The rows of a group lie close to one hidden flat surface of 11 dimensions, which passes through zero. Surfaces can cross.
In the rows, 128 means zero.
Known rows, each followed by its group:
[ 71 156 117 133 133 133  99 103 129 124 147  89  90 189 145  89 134 131
 123] : (2)
[148  77 139  84 146 108 169 138 149 172 112 130 159 115 150 116 131 126
 139] : (3)
[131 112 116 137 135 149 124 134 125 116  95  82 141 140 135 119 137 113
 106] : (2)
[ 85   4  95 128 119 140 113 136 191 134 106  96 143 155 146 113 125 150
 205] : (4)
[156  98 154  99 129 109 139  91 185 181  95  85 159 129 144 104 141 146
  92] : (0)
[131 102  52 137 117 139 133 146 119 136 133  90 139 167 133 152 106 109
 168] : (0)
[110 105 152 149 127 139 127 150 128 116 126 119 133 135 114 144 137 148
 130] : (1)
[ 56 148 193  70 161  78 136  94 188 164 197 119 149 193 128  93 152 173
 167] : (0)
[176  80 168 188  95 108 101 115 137 172 110 139 145 100 103 181 107 139
 124] : (2)
[114  94 142 130  84 149 156 110 112 160 137 114 166 145  86 168 107 125
 185] : (0)
[ 91  99 120 171 130 112 120 135 135  89 171 146 105 199  86 137 125  60
 206] : (1)
[119 167 121  20  98 136 115  58 136 116 122 110 124 152 159 103 128 151
 153] : (3)
[192 138 138 181 125 104 115 135 109  98 107 117  96 177 114 124 129  58
  88] : (2)
[103 127 115  87 193 135 141 165 115  99 113 136 135  73 158 103 179  80
 104] : (0)
[129 137 122 132 122 145  97  81 188  84 128 124 159 127 101 103 121 115
 155] : (1)
[ 73 146 146 192 169  85 113 163  98 119 206 186 111 145  93 147 127  96
 161] : (5)
[166 110 177 167 110 134 113 142 207 125 147 160 169 103 125 190 128 131
 200] : (3)
[130  93 118 160 123  82 133 112 132 211 145 139 121 145 127 139 108 102
 140] : (4)
[125 156 174 109 131 179 173 173  87 105 100  86 131 154 148 103 138 143
 105] : (5)
[120  86 132 124  90 154 133 110 123 160  96 124 128  74 137 164 135 141
 130] : (4)
[ 88  87  88  76 138 119  81  40 112 141 131 114 195  85  99 143 125  35
 195] : (4)
[111  93 141 166 144 130 133 173  95  94 120 149 108 132 113 111 128 114
 129] : (1)
[109 142 138 127 108 124 108  89 153 113 145 121 107 156 108 137 147 114
 145] : (2)
[131 134 133 153 132 116 140 128 138 185 136 133 131  99 140 139 132  91
 117] : (4)
[144  87 118 196  91 140  94 112 126 170 122 115 150 127 111 151  79 144
 148] : (3)
[106 119 142  84 152 132  87 126 117  84 110 122 137 121 150  92 132 184
 118] : (5)
[140 170  93 115 161 107 172 176 105 123 146 164 107 116 135 122 133 123
  98] : (0)
[127 153 164 120  64 138 131 131 154 140 132 209  78  44 144 184 138 247
 109] : (5)
[159 175 154 153 187 116 108 166 112 101 132 181 148  52 134 120 125 132
  77] : (4)
[101 135 143 169 153 128 101 131 171 104 138 127 114 131 129 104 153 118
 117] : (2)
[146 118 190  80 122 144 164 162  98 138 107  98 146 175 161 119 120 144
 158] : (3)
[180 104 108 126 110  86 152 120  93 131 131 136 142 175  72 147  98 116
 129] : (4)
[118 103 148 155 123 102  95  92 163 152 109 144  79 123 155  94 145 108
 108] : (1)
[ 74 167 154  82 120 165 122 127 116  67 152 116 146 136 110 141 140 187
 161] : (4)
[177 144  98 102 114 124 126 111 117 129 120 147 134  92 132 162 125  76
 142] : (2)
[121 137 147  99 152 113 183 157 149 129 138 119 145 137 106 115 150 192
  90] : (3)
[132 168 131 129 113 129 137 116 117 136 140 146 114  89 115 171 150 103
 114] : (2)
[136  96 143 118 101 137 147 144  76 176  81  92 103 100 158 166 155 146
  75] : (1)
[148 123 158  83 104 144 160 114  85 157  88  86 129 147 146 128 139 101
 115] : (5)
[196 133 111 103 111 149 138 127 134 133  90 105 156 110 157 140 117 108
 135] : (3)
[162 114 126 118  83 193 204 164 162 159  81  93 161  91 143 155 131 190
 111] : (5)
[134  80  89 182 159 176  97 131 140  93  72 109 176  42 113 124 140  62
 102] : (5)
[205 151 133 146 132  94 182 161 115 135 154 152 146 137  83 191 133  78
 128] : (2)
[145 122 134 121  87 117  78  51 195 136 131 184 139  78 123 141 107 148
 165] : (1)
[150 166  67 101 137 108 140 134 101 119 136 120  99 168 139 118 128 105
 103] : (5)
[143 159 120 117 128 118 146 130  16 141 117 126 107 123 114 133 119 102
  72] : (4)
[ 59 101 153 141 119 111 106  62 139 165 155  97 144 173  92 117 134 101
 161] : (4)
[ 89 153 108  91 158 117 130 101 168 142 166 112 161 165 137  78 115 141
 161] : (1)
[114 145 118  52 142 138 124 123  96 115 129 137 145 106 164 111 119 151
 149] : (3)
[153 141 151 166 108 121 109 105 183 142 109 126  87 139 145  98 133 132
  86] : (4)
[157 135 108 159  88 120 152 108 113 175 126 115 121 137  93 164 112 127
  94] : (3)
[163 139 129 115  78  84  88  74 130 211 128 109 107 122 157 188 124 164
 104] : (0)
[ 97 138 152 150 119 118 139 155  64 136 143 143  91 130 111 146 136 158
  92] : (5)
[115  56  86  60 167 105  71 102 136  99  91 109 159 111 161  86 127 137
 135] : (5)
[143 102 179 136 114 161 104  98 148 120  69 100 148 102 137  99 134 127
 103] : (5)
[163 111 108 156  91 141 117 101 154 119  94 151 108  95 119 124 121 107
 113] : (0)
[ 94 114 141 113 142 126 120 123 121 140 112  48 125 186 151  96 159 138
 101] : (0)
[ 89 122 156 142 113 156 139 116  85 137 117 117 129  99  98 137 145 118
  99] : (1)
[175 138  97 118 117 161 132 128 124 104  82 109 123  80 141 149 158  56
  99] : (3)
[134 203 166 155 110 128 152 118 124 155 150 124  99 135 115 151 153 102
  90] : (4)
[102  90  99 118 157 102 138 157 142 166 141 165 116  62 151 151 156 143
 117] : (0)
[151 193 157 111 175 127 133 173  62 108 147 149 162  90 141 163 138  66
 144] : (0)
[ 63 142 161 109 124 140 115 106  79 127 117 116  76 139 149  83 147 156
  84] : (1)
[ 93 111 110  89 159 132 128 101 143 174 108 123 147  68 173  81 139 105
 113] : (1)
[247  95 125 180 130 101 129 128 176 184  82 143 147 104 150 109  84 116
  83] : (3)
[ 95  81  96 128 142 123 116 126 144 159 121 132 113 146 172  64 100 128
 150] : (2)
[ 93  91 126 113 147 181 125 154 117  82  98 114 174  91 130 116 134 145
 151] : (0)
[ 93 175 148  92 147 134 109 132 127 117 150 114 139 128 150 116 133 209
 113] : (1)
[115 161 103 144 182 130 102 170 118  89 149 131 136 113 148 133 143  83
 133] : (2)
[130 145  79 106 163 138 113 131 119  87 103 122 119 101 143  85 142 106
  84] : (3)
[139 100 129 126 139 112 149 146 119 107 112 188  85 109 142  87 126  96
 124] : (2)
[116 160 115 122  97 122 137 137 131 128 154 168  72 116 131 152 135 192
 113] : (5)

New rows, each followed by its group:
[115  93 189 185 147 109  65 160 207 106 133 138 118 132 145 131 148 206
 122] : (1)
[124 119 125 161 140 111 134 138 148 161 139 141 120 120 133 129 129 112
 121] : (2)
[139 133 128 128 152  74 154 143 118 173 169 180 124 124 129 139 114 109
 146] : (3)
[ 84 144 126 103 127 148 156 117 151 146 127 123 116 103 136 109 155 148
 103] : (2)
[130 115 168 129 106 128 178 131 140 127 118 129 122 133  81 144 157 134
 105] : (2)
[136  65 100 133 141 138 180 167 103 146 119 139 170 119 103 134 103 101
 164] : (1)
[127 163 115 173 107 178  79 150  76  81 144 112 125 150 133 167  95  95
 192] : (3)
[ 52 119 137 147 114 151  89  85 152 163 126 141  99  58 147 136 161 127
 123] : (2)
[158 106  11 140 158  77  74 153 185 165 133  95 103 146 206 139 123 162
 113] : (0)
[ 86 180 142  78 171 123 111 122 115  90 149 153 109 102 153 117 174  71
 139] : (0)
[ 86 155 102  94 142 118 139 145 113 118 145 101  92 194 147  84 134 188
  98] : (0)
[164 158 163  86  95 111 127 103 103 159 138 140 119 168 158 124  91 151
 158] : (3)
[164  36 117 116 120 128 161 152 106 148  76 130 148 123 135 106  97 124
 136] : (2)
[180 155 111 103 102 135 148 150 122 107 111 142 100 134 147 136 111 178
 109] : (4)
[102  92 140 157 131 115 125 144  89 136 134 136 106 159 126 118 118 102
 151] : (2)
[117 143 144  79 115 159 122 125  34 108  89 116  92 113 164 111 138 101
 107] : (3)
[147 141 175 131 133 163 127 162 159  73 101 131 138  82 121 147 169 165
  95] : (3)
[162 136  85  97 157 126 152 172  84 110 133 132 156 132 136 145 114  88
 158] : (2)
[171 125  93  89 145 159 129 159 158  97 100  84 187 115 156 135 127 160
 128] : (1)
[113 102 143 101 149 113 113 140  66 113 101 120 118 118 142 110 137 152
  88] : (5)
[114 126 170 123 148 161 107 165 140  70 117 144 138  94 142 132 152 144
 149] : (3)
[137  86 194 150 139  78  98 114 122 150 124 166  95 128 148 126 152  41
 148] : (5)
[162  42 150 183 106  98 159 140 159 171 112 121 143 162  82 140 107 149
 121] : (4)
[ 45  94 130 161 124 160  83 133 113  71 124 135  86 124 122 120 153 117
 151] : (0)
[122 130  71 124 125 113 101 117 203 105 148 188 104 110 140 100 109 184
 140] : (0)
[103  93 122 122 111 127 155 139 114 174 145 121 152 127 113 164 121 161
 154] : (0)
[126 140 112 130 150 158 122 169 119  81 118 105 149 139 136 106 121 141
 127] : (3)
[167 152 122  87 122 135 171 128 128 105 105 136 125 116 115 129 147 103
  96] : (2)
[120 135 144 143 138 123 169 151 121 162 135 139 120 118 123 117 130 163
  93] : (2)
[190 139  91  84 137 122 156 158  97 134 124 146 164 103 143 147  93 119
 145] : (2)
[118 123  85 121 130 109 126  91 126 160 133 129 132 112 115 109 110 152
 104] : (3)
[181 167  90 122 124 124 117 132 105 131 119  95 133 150 155 144 111 120
 115] : (0)
[139 151 134 132  97 128  93  84 147 118 129 114 118 157 128 125 116 129
 142] : (0)
[102 181 152  63 104 145 122 114  65  75 150  94 128 204 108 131 113 206
 147] : (2)
[121 117 104 143  89 122 148 138 149 146 137 126  55 190 145 145 144  94
 161] : (4)
[131 162 112 120  88 111 114  93 115 157 171 155 111 143 117 172 105 145
 167] : (0)
[135 103 121 178 201 119 122 180 172  97 144 188 180  61 118 116 119  90
 157] : (1)
[104 106 168 165 138 116 120 199  95 133 136 135  95 114 145 188 159 155
 122] : (1)
[132 173 198  87 146 117 116 107 130 125 129 149 150  83 141 120 143 170
 101] : (0)
[ 83 125 124  98 154 135 122 125 131 133 124 102 131 138 156  89 142 129
 127] : (1)
[128 181 149 111 120  70  96  95 170 153 178 189  83 131 140 125 126 197
 114] : (0)
[116 123 120 187 148 111  81 161 127 111 154 144 110 138 135 150 122 120
 149] : (0)
[150 140  97 120 129 110 155 144 114 147 116 134  86 121 145 116 136 147
  63] : (0)
[155 205 182 114 120 149 155 145 121 120 145 150 119 131 155 135 127 129
 142] : (5)
[140 119 221  74  89 138 145 121 172 141 139 126 158 155 140 171 134 173
 211] : (3)
[173 133 125 158 142 138 134 153 156 109 110 100 162 112 117 139 136 129
  93] : (1)
[ 93 147 117 112 133 131 133 147  86 136 182 157 152 105 115 177 114 162
 174] : (3)
[138 122 137 162 126 142  93 129 186 104 124 118 157 131 123 118 104 189
 133] : (3)
[ 90 138 156  74 140 135 118 116 113 134 139  80 164 153 144 130 143 153
 150] : (0)
[162  87 155 103  86 126 107  88 154 140 100 157 146  98 126 127  91 192
 145] : (2)
[173 121 125 151 138 102 171 142 124 178 133 159 142 114 120 116  94 124
 105] : (1)
[154 118 113 126 138 103 167 150 127 151 141 161 126 135 127 126 111 111
 140] : (2)
[117 141 102 129 144 132  87 120 165 142 156 107 173 111 144 155 116 138
 165] : (2)
[ 91 107 149  72 121 150 150 124 154 115 136 112 155 129 125 167 169 110
 198] : (3)
[189 159 124 119 153 109 134 165 116  60 132 158 132 148 114 135 126  82
 137] : (2)
[142 144  78  96 128 106 146 124 161 134 133 153  94 124 146  94 127 170
  89] : (0)
[165 108  84 160 123 133  98 131 158 110 102 161 116  70 146 135 120 116
 120] : (0)
[134 132  60 203 140 109  93 181 116 113 172 132 102 182 137 164  93 116
 167] : (0)
[118 125 117 121  74 139 176  83 117 139 118 141  79 144  94 111 131  95
 114] : (0)
[100 109 153 148 121 128  97 116 121 124 122 134 103 108 127 139 150 112
 129] : (0)
[ 64 143 117 146 153 145 117 150 103 168 146 106 122 122 158 110 124 170
 110] : (2)
[208  92 112  83  80  76 139  81 152 189 118 183 129 149 144  95  44 184
 161] : (2)
[ 92 135  98  69 133 114 140 136  73 154 161 192 110 101 166 112  91 158
 184] : (2)
[ 81 133 127 113 155 149 142 143 100 122 123 102 135 128 138 110 146 128
 117] : (1)
[127 151  96 105 118 122 132 113 108 153 163 111 141 186 133 129  92 124
 180] : (3)
[129 134 127 108 129 134  97 107 136 124 118  84 140 152 149 119 135 112
 138] : (0)
[109 167 203 153  89 116 144 135  88 138 168 137  81 193  97 158 131 154
 130] : (3)
[117  64 123 137 150 144  96 124 158 123  88 126 161  70 141 100 117 158
 114] : (3)
[ 96 111 142  89 151 124 185 154 198 116 155 128 157 120 103 168 200 119
 158] : (3)
[182 120  79 123 167 101 178 172 144 134 134 142 146 143 135 125 121  43
 146] : (2)
[154 140 139  94 141 116 136 127 145 149 133 135 174  95 139 144 124 136
 136] : (0)
[127 146 107  91 136  94 165 125 106 168 158 144 126 142 124 138 125 114
 133] : (3)
[120  87  88 141 176 123 132 172 129 148 127 161 142  85 170 109 112  92
 154] : (2)
[175 160 111 121 124 123 115 136 100 115 113 164  97  75 155 162 140  86
 107] : (1)
[114  83 122 130 158 110 110 133 132 105 135 139 167 125  97 123 115 116
 159] : (4)
[148 126 106 113 166 121 165 159 168 113 129 159 139 102 136 108 138 101
 130] : (2)
[145 123 130 132 132 107 108 108 140 122 126 135 138 131 118 115 112 125
 124] : (4)
[120 149 157  88 137 120 119 113 115 141 118 134 121  79 154 130 157 159
  86] : (0)
[178 109 141 117 151  92 163 166 125 168 138 168 141 116 164 149 127  38
 176] : (3)
[154 102 111 189 164 145 135 198  63 130 103  76 155 123 127 164 138  58
  94] : (2)
[161 119  51 162 121 126 140 131 162 110 131 146 105 158 117 109 104  87
 147] : (0)
[113 141 134  99 118 119 106 110  74 141 135 150 107 130 157 120 109 107
 157] : (3)
[152 157 138 118 140 143 114 137 121  55 114 142 127  98 117 141 155 105
 111] : (2)
[111  96 107 114 108 111 134 114  89 203 165 153 159 108 128 175  86 118
 201] : (3)
[ 92  67 180 172  76 164  85 112  86 141 102 114 120 132 135 144 111 128
 178] : (3)
[112 141 113  87 152 106 170 132 112 164 156 143 137 117 131 156 152  78
 147] : (0)
[174 162 123 124  95 130 118 113  64 119 124  70 133 187 109 167 114 108
 121] : (2)
[ 77 115  87 129 149 129 116 126  80 133 166 126 162 115 100 165 130  64
 178] : (5)
[109 130 125  98  85 131 118 125 128  99 163 185 120 104 109 195 127 165
 205] : (4)
[147 128  35 133 168 105 148 157  60 129 132 115 132 129 105 134 118  95
  78] : (5)
[137 144 184 113 106 140 141  82 151 112 113 155 139 104  97 104 128 111
 135] : (0)
[125 124 124 126 116 136 151 158  70 117 142 139 126 146 110 161 117 132
 151] : (1)
